All groups share one centre, and each spreads out both ways along 5 directions, with some noise.
Some rows, each with its group after it:
[ -44,  225, -227, -197, -171,  -43,   -5,    6, -200] : (3)
[-305,  -24,   71, -284,  134, -295, -115,   43,  163] : (1)
[-275,  377,  -61, -524, -483,  -12,  108,   87, -282] : (0)
[-180,  100,  162,  105, -305,   74,  331,   17, -364] : (3)
[ 397,  -25, -162,  193, -244,   94,  142,  109, -115] : (0)
[-287, -340, -193,  263,  158, -115,  240, -478,  162] : (2)
[ 119,  -41,  -68,   -8,  214,  189, -257, -183,  284] : (3)
[  35,  219, -118, -271,   -7,  510, -282, -404,  238] : (3)
[  26, -130,   -5,  472,  213,  296,  368,  -19,  330] : (1)
[-510,   86,  461, -362,   -2,   82, -170, -161,  -55] : (3)
[ 121, -139,  -80,   91,  324,  -52, -197,  -40,  285] : (3)
[ 286, -155,  438,   61, -110,  -18, -275,   74, -245] : (0)
[-384,  -51,  -82,  127,  241,   49,  324,  -89,  293] : (0)
[ 130, -113, -269,  143,  167, -103,   74,   49,  260] : (1)
[-389, -196,  613, -161,  -58, -200,  -81,  -36, -225] : (1)
[ -10,  119,  116,   96, -305,  186,  156,  -68, -422] : (3)
[-286,  -33,  170,  -60,  170,  -38,  235,  287,  353] : (2)
[-200,  -98,  535,   -4,  262,  109, -272, -116,  -43] : (1)
[-408, -101,  277,  -49,   61,  -22,   -5, -290,  -55] : (2)
[ 172,  -93, -294,  352,   35,   69,  376,   78,  231] : (2)
[-265,  247, -267, -104, -343,  168,  483,  -10,   -9] : (3)
[ -14,  316,  -48, -136,  192,  351, -339, -183,   14] : (1)
[ -46,  231, -138,  -92,    5,  210,    5,  -77,   10] : (1)
[ 333,  -80, -132,  323, -138,  115,  227,   64,  -30] : (0)
[ 160,  252,   68,  -22, -251,  245,   57,  222, -201] : (2)
[ 388,  -97, -598,  231,  192,  -76,  -26,  -56,  252] : (2)
[283,  20,  15, 100, 200,  18,  30, 490, 355] : (2)
[-354,    4,  523, -143,  122,   78, -237, -185, -187] : (0)
[-108, -246,   87,  118,  129,  -19, -243, -502, -152] : (2)
[-125,   48,   76, -234,    5,  -74, -134,   23,    1] : (0)
[  88, -287,  745,  193, -231,   54,   58,  162, -201] : (0)
[ 614,  -49, -226,  423,   59,  243, -137, -108, -114] : (1)

New rows. What belongs after each?
[ 106,  392, -258, -405,   84,   91, -561, -141, -129] : (1)
[ -31,   16,  245, -271,  117, -148, -516,  -82, -178] : (1)
[ -99,  -20, -554,   54, -138, -191,  629,  181,  337] : (1)
[-246, -205,  434,  313,  295,  163,   45, -221,   44] : (0)
[-120,  166,   24, -369, -350, -106,  119,  211,  -75] : (0)
[ -52,  114,    5, -292,  116, -284, -400,   43, -157] : (3)
[-139,  161, -240, -373,  306, -186, -317,    4,  307] : (1)
[ -71,  128,   78, -182,  -17,  -56, -224,  -29, -220] : (3)
[ -19,  -34,  277, -207,  191, -144, -527,  -93, -109] : (1)
[  15,  -84,  143,  105,  242,   43, -228, -156,  -10] : (0)
[  64,   90,  160,   67, -106,  259, -145, -213, -380] : (0)
[-132, -129,  105, -126,  284, -160, -517, -414,  -77] : (2)
[  84, -245,  255,  357,   10,  124,  211,   28,   22] : (0)
[ 362,  -86,  139,  210,  118,  185, -372, -180, -130] : (3)
[ 287, -186,  139,  392,  227,  180, -149, -107,   24] : (1)
[-497,   78,  407,   39,   31,  278,   60, -326, -229] : (0)
[ 271, -340,  170,  476,  -56,  -11,  151,  -24, -136] : (1)
[ 244, -130,   39,  445,  -96,  302,  213, -103,  -94] : (3)
[ 422,   34, -262,   21,  295,  -81, -240,  300,  299] : (2)
[-114,   53, -286,   54,  414,   31, -175, -282,  194] : (0)
[  47,  170, -512, -116,  317,   16,  -84,   20,  433] : (1)
[-111,  122, -327, -200, -392, -189,  316,   86, -144] : (1)
[ -61,  229, -433, -110, -279,   53,  171, -233, -172] : (2)
[-205,   85,  134,  -67,  232,  191, -102, -102,  137] : (1)
[-145,   19,  499, -179,  -42,   15, -384, -181, -396] : (1)
[ 132,  -95, -427,   74,  273, -168,  -23,    7,  375] : (2)
[ 683,  -83, -594,  315,   92,  -68, -118,   27,   54] : (1)
[-161,  107,    8,  201,  134,  317,  -27, -399, -218] : (0)
[   6,  -25, -257,   69,  -13,  -79,  236,   57,  169] : (1)
[-295,   17,  277, -203,   65, -304, -162,   99, -210] : (3)
[-457,   63,  487, -372,   90,  -29, -316, -127,  -77] : (3)
[-302,  286, -300, -418, -143, -263,   90,  124,  -71] : (3)
[ 114,  393,  -93, -367, -165,   70, -196,  269, -148] : (2)
[  -5,  179,   10,   98, -260,  217,  440,  270,   -5] : (2)
[ -42,   52,  132,   95, -233,  217,  123, -144, -284] : (2)
[ -37,   -9,  281, -256,  169, -176, -591, -101, -148] : (1)
[-246,  227, -196, -330,   13,  -88,  -86,  -60,   51] : (0)
[-253, -148,  611,   78,  154,  245, -110, -224,   40] : (3)
[ -38,   -6,   42, -111, -329,  -78,  318,  271,   32] : (0)
[-211,   35,  515,   63,   22,  351,  -86, -204, -193] : (1)
[ 438, -147,   24,  428,   28,  303,  -93, -175, -110] : (3)
[ 311,  228, -241,   78,   42,  327, -240, -165,  -86] : (1)
[-185, -161,   32,   28,   80, -201,  189,   87,  204] : (1)
[-202,  278, -264, -386,   31, -122,  146,  322,  327] : (2)
[-180,  425,  -74, -567, -268,  -70, -322,  -74, -458] : (3)
[-501, -200,  453,  188,   53, -147,  451,  142,   14] : (3)
[-129,  333, -465, -201,   -9,  150,  146,  -23,  192] : (1)
[-474,  123,  -20,  -62,   68,   85,  273, -133,   88] : (0)
[-170,  -70,  483,   27,   26,   -3, -147,  -73, -293] : (3)
[ 418,   87, -141,  309,  -24,  372, -105, -156, -202] : (1)
[ -84,  -70,  -35,  201,  -53, -281,  348,  238, -158] : (3)
[ 116,  120, -271,  -54, -348,  -66,  110,    1, -282] : (1)
[  75, -116, -520,   83,  220, -187,   -8, -161,  279] : (2)
[-558,   34,   20,   86,  139,  181,  401, -201,  157] : (0)
[-270,   53,  -26, -112,  191,  -33,  -67,  -94,  144] : (0)
[-203,   49, -320,   43,  160,    8,  232,  -79,  244] : (0)
[-240,  235, -131, -139, -359,  -57,  317,  100, -333] : (3)
[-253,  197,  200, -668, -156, -235, -305,  134, -106] : (0)
[-294, -145,  179, -247,  147, -364, -138,   66,  134] : (1)
[-188, -267,  367,   91,  267,  -97,  -47,    2,  180] : (1)
[-224,  -50,  419,  -31, -223,   38,   15,  -85, -338] : (1)
[-150, -126,  -10,  322,   65,  125,  439,  -38,  188] : (0)
[-154, -250,  502,  -68,   58, -191,   10,  224,  160] : (0)
[-404,   98,  150,  -82,  -12,  130,  131, -174,  -61] : (0)
[-548,  200,  203, -450,  -49,  161,    5, -184,  130] : (3)
[ 136,   52,   74, -104,  144,  -43, -413,  -26,  -55] : (2)
[ 366,  201, -562,  187, -308,  185,  281,   36, -113] : (2)
[ -69, -183,  121,  122,  250, -223,  -39,   88,  107] : (3)
[  99,  228, -241,  -59, -115,  150,  -84, -142, -209] : (0)
[-223,   51,   14,   34,  -56,   58,  416,  185,  183] : (2)
[ 481,   24, -472,  314,  162,  171,  -39,  -36,  172] : (1)
[ 230,   51, -167,  -60,  -33,  -52, -235,  -69, -158] : (1)
[ -46,    2, -290, -275, -317, -452,   68,  102, -164] : (1)
[-110,  174,  388, -134, -263,   71, -217, -114, -660] : (3)
[-489,   87,   -1, -166, -119,   11,  389,  -57,   83] : (2)
[ 221,   46, -151,  -51,   74,    7, -395, -169, -132] : (2)
[ 189, -184,   11,  269,  360,   10, -228, -114,  126] : (0)
